The rows come from 5 hidden closed curves, with some noise, and rows from the same curve form a group. Each curve winds through 8 dimensions. The rows are also pushed far along 4 directions, which tell nothing about the answers.
In the rows, zero is written as 128.
Known rows, each followed by its group:
[103  77 159 146 104  92 141 143 186  83 107 205  67 109  94 136]	(4)
[106  75  96 144 107 133 112 121  87 136 160 128 124  86 103  82]	(1)
[159  60 170 132 130 171 126  80 130 154 169 145  98 126 143 122]	(0)
[150  40 194 133 112 130 126 115 116 153 155 128 104 117 134 107]	(3)
[131 127 123 117 162 131  93  92 113 171 101 170  94 138 180 148]	(1)
[130 175 132 102 174  97 134 112 176 146  56 151 129 160 159 192]	(2)
[ 94 197  77 148 125 117 120 149 102  85 139 194  87 104 112 138]	(0)
[142 130 132 132  86 114 141 142 127 160 135  48 175 127 142 120]	(1)
[118 168  97 133  92  82 152 138 114 142 106 116 159 145 106 111]	(3)
[132 115 110 144 152 162 129 119  75 100 182 185  76  94 115 101]	(2)
[163  19 169 121 131 167 142  84 106 175 147  88 126 138 142 106]	(2)
[130 108 123 123 120 157  98  83  67 113 194 183 104 100 111  84]	(1)
[146 125 167 111 139 129 129 144 148 153  88 102 138 173 178 157]	(4)
[111 120 157 143 107  71 161 162 170  97 127 145 117 103  60 151]	(2)
[140  72  93 127 122 166 125 127  91 151 197  62 163  80 111  95]	(2)
[138 164  77  86 187 144 112 102  99  97 146 198 111  95 150 120]	(3)
[118 105 121 149  80  72 148 174 154 139 153  86 149  97  61  96]	(2)
[158 144 109  78 185 170 108  90  78 137 104 129 137 155 206 143]	(0)
[127 106 182 157  88 104 182 140 198 154 112  92 111 160  93 161]	(1)
[126 179 124 114 130 101 157 143 168 151 105 109 117 159 133 143]	(1)
[135 170 117 127 131 110 108 142 141 150 109 139 139 142 162 137]	(2)
[139  54 201 125 116 102 114 116 162 125 141 174 100 114 105 171]	(1)
[120 130 112 104 128 132  74 116 126 127 147 148  90 101 158 113]	(3)
[165  66 199 111 134 151 148 109 154 174 153  70 135 152 126 145]	(4)
[148 183 148 131 108  90 139 155 113 140 109 100 160 164 138 132]	(4)
[118 130 106 107 135 116 130 114 142  74 162 199  97  90  79 111]	(0)
[117 113 137 149  97  98 122 131 127 139 145 113 142 109  82 141]	(4)
[121 111 122 130 100 119 108 136  94 108 122 106 147 121 123 104]	(2)
[135 147 150 133 127 139 136 155 124 128  96  46 194 174 128 114]	(4)
[156 102 121 108 158 146  96 116 129 183 140  81 152 115 175 125]	(2)
[138  92 179 155  61  97 162 148 154 167 126  53 155 138 119 129]	(1)
[143 132 128 136 129 153 141  97 107 142 130 128 141 156 130 112]	(0)
[128 131 122 134 140 136 109 150 111 137 103 125 110 143 173 153]	(2)
[128 164  88 113  97 178 103 112  85 113 164  83 178 135 147 100]	(1)
[ 99 218  37 107 124 116  79 141 120  88 121 156 117 111 145 102]	(3)
[117  70 135 145  97 150 137 119 118 102 163 156 106 104 106 101]	(4)
[123  83 182 132  86  60 131 164 176 119 104 113 133 125  90 116]	(2)
[105 140 145 139  70  66 152 189 154  91 115 110 154 134  69 111]	(3)
[126 121 155 115 144  73 136 123 168 142  71 202  80 149 137 166]	(3)
[132 134  96 114 207 182 101 109  79 105 164 191 115  94 141 130]	(2)
[151 109 157 112 116 118 162 138 168 175 137  64 128 141 140 139]	(1)
[115 190 110 128 135 101 106 135 135 155  86 102 160 152 137 167]	(4)
[143 130 151 102 206 172  87 135 107 115 131 160  83 126 189 158]	(0)
[147  91 160 140 128 150 158 129 109 136 186 106 113 105 103  94]	(3)
[133  74 138 126  98 133 136 131 108 119 180 119 139  94 101 110]	(3)
[133 102  98 143  84 125 139 124  83 149 174  89 140  95 114 119]	(0)
[130  65 164 147 142 157 115 129 117 142 118  96 137 136 131 144]	(4)
[153  73 160 104 142 178  97  82 140 168 134 100 140 154 173 168]	(1)
[131 126 149 131 134 142 142 118 169 173 121 104  96 153 150 172]	(3)
[116 107 117 123 107 134 133 136 149 112 143 104 128 106 121  97]	(1)
[108 102 166 141 133 110 108 109 144 125 137 185  89 106  91 156]	(4)
[121 167  98 114 179 149  89 130  73 123 169 146 103  81 152 108]	(3)
[154  58 174 128 158 191 137 105 141 151 176 121  71 118 151 142]	(3)
[147 115 170 103 162 107 126 138 180 154 114 137  95 136 149 186]	(4)
[133 122 141 126 165 162 128  97 133 192 118  96 116 148 164 148]	(0)
[124 154 121 119 111  81 117 165 153 140  91  67 184 143 123 109]	(2)
[149 120 153  94 131 140 118 120 146 123 133 108 139 142 153 122]	(0)
[121 127 179 156 122 116 180 163 159 145  96  81 138 173  97 130]	(4)
[111 128 121 127 130  97 112 152 135 106 171 163  80  62 101 115]	(3)
[134 118 176 132 164 127 152 154 155 138 105 137  94 154 139 155]	(4)
[130 187 115 125  90  95 129 148 117 130 121  86 178 136 133 126]	(1)
[123 113 135 155 117 150 155 154 101  98 186 101 138 102  71  84]	(4)
[139  80 146 113 143 153  97 109 118 145 142 136 120 120 163 165]	(1)
[130 110 188 126 128 110 139 159 151 177 134  65 114 141 128 129]	(3)
[145  94 136  95 152 140 135 104 158 133 140 139 113 125 125 138]	(0)
[132 181  77 154 119 152 131 146  79 151 177  43 179 115 112  89]	(0)
[163 105 129 101 197 190 101 115  86 178 109  56 179 168 196 144]	(0)
[137 180 115 141  95 133 145 121 122 157 118  68 181 170 128 101]	(0)
[119 213 108  96 182  91 120 145 148 111  82 187  99 137 155 164]	(1)
[131 150 123 101 206 186 114  87 131 181  94 123 108 166 198 166]	(0)
[118 194 121 138 111  79 152 156 147 131  92  84 179 141 105 145]	(2)
[123 135 134 117 153 137 107 112  96 106 111 163 139 144 126 116]	(0)
[130 123 166 110 160 137 124 133 144 177 112 101 102 158 163 156]	(3)
[131 174 116 121 201 140  93 145 103 135 116 166  99 118 186 165]	(4)
[150 101 137 100 174 158 113  87 109 146 103 142 122 154 171 118]	(2)

New rows, each followed by its group:
[124 113 139 153  81 126 152 155 151 137 153  93 129 133  99 129]	(0)
[120  85 130 148 112 156 122 127 120 100 204 178  72  78  98 123]	(0)
[143 172  75 128 171 184 112 115  55 127 143 143 114 131 186 140]	(0)
[138  74 187 137 128  95 158 168 177 156 117  98 142 143  92 131]	(2)
[105 140 120 142 100  74 161 161 152 107 126 121 146 108  57 134]	(2)
[124 158 114 131 112 108 129 162 113 151 156  55 153 104 118  97]	(3)
[106 138 146 171  58  66 177 160 154 158 145  62 146 119  48 102]	(0)
[131 138 112 128 134 154 117 129 154 120 117 123 121 131 163 168]	(3)
[ 98 206  52 129 108 101  98 152 123 112 108 128 129 120 139 116]	(3)
[ 97 211  97 128 150 116 122 129 156 109 106 190  73 134 127 166]	(3)
[147  87 152 126 160 163 132  85 136 167 139 152  81 127 168 142]	(4)
[100 142 155 116 125  97  97 144 142  86 125 200  83 115 114 131]	(3)
[142 130 166 129 117 100 145 117 175 128  91 170 104 166 129 147]	(0)
[130 102 131 156  91 102 132 147 105 129 179 106 169  90  60  53]	(2)
[150 103 161 127 142 114 123 138 147 184 108  77 171 152 139 110]	(2)
[136 114 124  93 170 152 101 130 129 113 116 150 120 130 175 148]	(3)
[125 167  97 132 154 113  92 131 110 130 137 174 137 102 130 107]	(2)
[144  82 182 134  81 126 130 151 139 136 173  53 157 120 104  95]	(0)
[120 130 139 106 148 140  97 113 133 117 131 175  98 122 152 154]	(3)
[130 129 125 117  99 142 105 104  99 121 162 129 152 131 110  98]	(1)
[140  86 159 134  96 112 134 113 165  98 162 199  77 108  98 128]	(0)
[121  63 138 147  92 132 125 131 118 156 146  92 139 117 112 135]	(1)
[137  95 142 126 104 124 141 167 168 129 117  63 150 138 135 135]	(3)
[136  84 187 125 134 100 145 148 177 159  77  96 147 176 116 159]	(0)
[120 165  83 112 109 176  94  90 102  84 192 159 114  99 128  92]	(3)
[ 95 175 118 137 113  84 139 182 137  93 106 141 113 138  90 112]	(3)
[128 178  92 136 109 123 122 118  93 133 141 114 189 122 121 109]	(2)
[166  96 129 110 124 160 143  80 121 188 149  60 176 135 157 132]	(2)
[133 103 144  98 174 117 116 109 149 138  97 208  66 138 163 163]	(3)
[137 106  83 149 110 173 142 116  45 138 189  86 144 105 110  71]	(2)
[131  70 144 136 127 115 136 116 137 120 164 189  86  77 109 159]	(3)
[117 107 155 146 102 115 173 135 161 140 136 105 133 143  64 111]	(0)
[116 123 117 123 146  88 103 142 134 102 132 186  99  88 100 146]	(0)
[146 108 134 124 146 117 128 138 164 187 116 102 117 137 157 146]	(2)
[121 160  90 113 110 121 119 148 127 118 180  89 134  83 111  88]	(3)
[128  59 162 134 125 122 132 130 141 123 144 145 123 119  85 128]	(0)
[104 108 166 123  94  73  97 144 168 107 139 185  61  97 103 118]	(3)
[119 133 125 132 105 152 152 150 129 112 125  60 169 151 117  83]	(1)
[138  71 141 131 100 172 122  97 140 156 162  80 145 131 126 148]	(1)
[127 120  78 123 107 163 104 109  51 131 136  82 178 127 148 100]	(2)
[125 162 143 130  83  68 140 161 147 122 117 113 152 128 111 137]	(1)
[120  90 115 130  98 143 135 135 136 117 160  89 138  94 115  85]	(1)
[142  60 148 123 114 129 134 123 161 138 149 126 126 123 108 140]	(0)
[119 112 121 113 183 141 100 125 107 125 115 180  95 117 151 144]	(1)
[110 103 165 149 128 112 160 158 148  70 138 178  89 107  66 114]	(1)
[108  76 160 160 117 122 131 121 171 116 124 184  66 110 105 175]	(1)
[123 138 138 142 120  96 137 171 112 114 115  97 167 137  84 114]	(0)
[141 113 132 106 175 139 123 100 133 181 120 116  98 124 170 166]	(0)
[125 118 114 133 153 118  92 128 106 106 169 196 115  75  98  83]	(2)
[124 127 151 142 109  89 150 159 203 136  82 116 118 142 133 189]	(3)
[145 120 172 117 140  88 140 125 201 138 113 199  64 135 137 157]	(2)
[127  71 140 124 133 125 125 108 121 100 179 214  79  67 102 144]	(3)
[108 158  86 132 140 129  85 107  88 108 155 176 121  88 109 141]	(4)
[125  95 189 147  99  73 133 176 163 149 126  78 136 121  90 136]	(0)
[117 115 161 142  89  48 139 141 163 155  96 141 113 134  98 130]	(1)
[150  82 141 109 147 127 141 114 128 141 143 144 125 109 136 142]	(3)
[143 154 127 122 116 119 122 120 133 158 112 105 172 150 156 134]	(2)
[159  92 168 139 108 156 135 114 150 172 160  79 132 141 144 122]	(0)
[144  61 171 104 171 168  84  80 151 141 126 177  90 130 172 197]	(1)
[118 176 146 111 134 126 145 152 179 122  51  88 149 200 157 131]	(1)
[157  69 168 111 104 160 121 118 126 133 184  80 145 117 131  99]	(0)
[104 154 142 131  67  94 119 158 130 117 142  98 146 130  94  95]	(3)
[122 175  76 140 137 143 118 124  87 147 168  91 148  98 119 105]	(0)
[104 152 158 122 135  99 126 147 156 128 134 157  75 122 107 139]	(3)
[113 203 113 113 182 112 121 169 155  72  93 174 108 128 131 138]	(4)
[127 174 125 103 203 101  97 150 167 142  57 171 127 160 163 147]	(2)
[154  76 182 157 107 121 175 136 130 154 132 103 121 156 104 130]	(0)
[146  71 204 112 151 117 133 122 139 132  91 148 113 163 138 147]	(0)
[128 127 145 144 123  97 145 183 179 159  62  45 160 163 144 163]	(4)
[137 145 135  78 206 127 103 120 158 129  62 190 101 158 199 191]	(3)
[117  89 184 136 116 114 164 160 185 108  94 113 114 153 106 119]	(1)
[135 105 127 133 115 160 103 132  71  82 177 125 155 103 114  84]	(4)
[156  73 153 114 151 160 101 113 110 168 125  67 147 131 184 136]	(2)
[135  65 142  99 166 167 107 105 162 127 134 150  79 105 175 136]	(1)
[147  78 131 110 107 155 135 102 149 162 176  63 144 117 120 102]	(1)
[122  96 193 142 109 100 176 174 200 133  65  70 142 179 113 134]	(1)
[125 148 133 114 109  81 141 128 151 113 103 172 112 144 112 111]	(3)
[125  68 144 131  69 149 125 116 137 125 188 103 125 107  98 118]	(1)
[142 175 140 102 208 145 126 136 149 115  93 185  94 163 172 156]	(2)
[125 141 131 127 148 168 139 129 113  99 130 129 125 143 136 107]	(1)
[121 156 146 123 137 109 112 133 124 102  98 182 106 143 139 120]	(3)
[146  78 135 139 149 162 123 152 104 149 176  82 127  89 143 130]	(4)
[124 133 144  94 169 107 113 151 174 100  71 179  99 146 162 171]	(3)
[128 124 157 135 124  70 145 167 177 155 100 107 117 120 127 161]	(3)
[130 168 151 109 171 128 132 154 145 138  81 116 105 169 176 169]	(0)
[134  86 157 157  91 136 158 107 122 139 166 126 126 128  78  91]	(0)
[130 170  79 132 172 174 114  98  56  95 149 197 110 123 136 111]	(0)
[102 146 127 138 146 124 120 159 100  76 155 187  75  97  95 104]	(3)
[114 174  98 106 160 129 101 157 147  81  87 160 119 137 162 150]	(3)
[136  86 129 150 136 153 121 109  68 116 199 152 129  73  90  76]	(2)
[117  95 148 127 147 113 115 135 154 165  74 135 111 153 155 175]	(1)
[140 155 116 114 153 168 101 135  87  94 146 109 164 125 146  97]	(4)
[142 114 145 105 162 126 110 129 126 141 121 146 117 124 162 167]	(1)
[107 136  92 134 133 130 126 144  80 111 142 134 136 112  99  81]	(1)
[146 106 116 132 105 147 119 132  87 160 203  56 165  89 120 116]	(4)
[145 187 126 109 133 132 128 119 115 136 117  79 183 171 128 131]	(4)
[139 129 154 110 186 142 111 139  99 111 108 161  98 141 161 151]	(0)
[124 199  90 117 156  90 141 137 114 107 106 174 137 118 120 129]	(3)
[114 195 110 138  91  77 132 173 125 129  75  51 200 155 116 112]	(2)
[ 97 172  94 147 121  95 127 138 146 109 113 191  81 113 112 157]	(3)
[144 113 185 102 129 106 146 139 212 172 124  74 103 145 140 146]	(3)
[132 106 154 122 107 145 134 129 131 164 197  62 115 107 111 104]	(3)
[145 146 104 145 107 175 120 130 102 136 194  79 147 114 135  96]	(0)
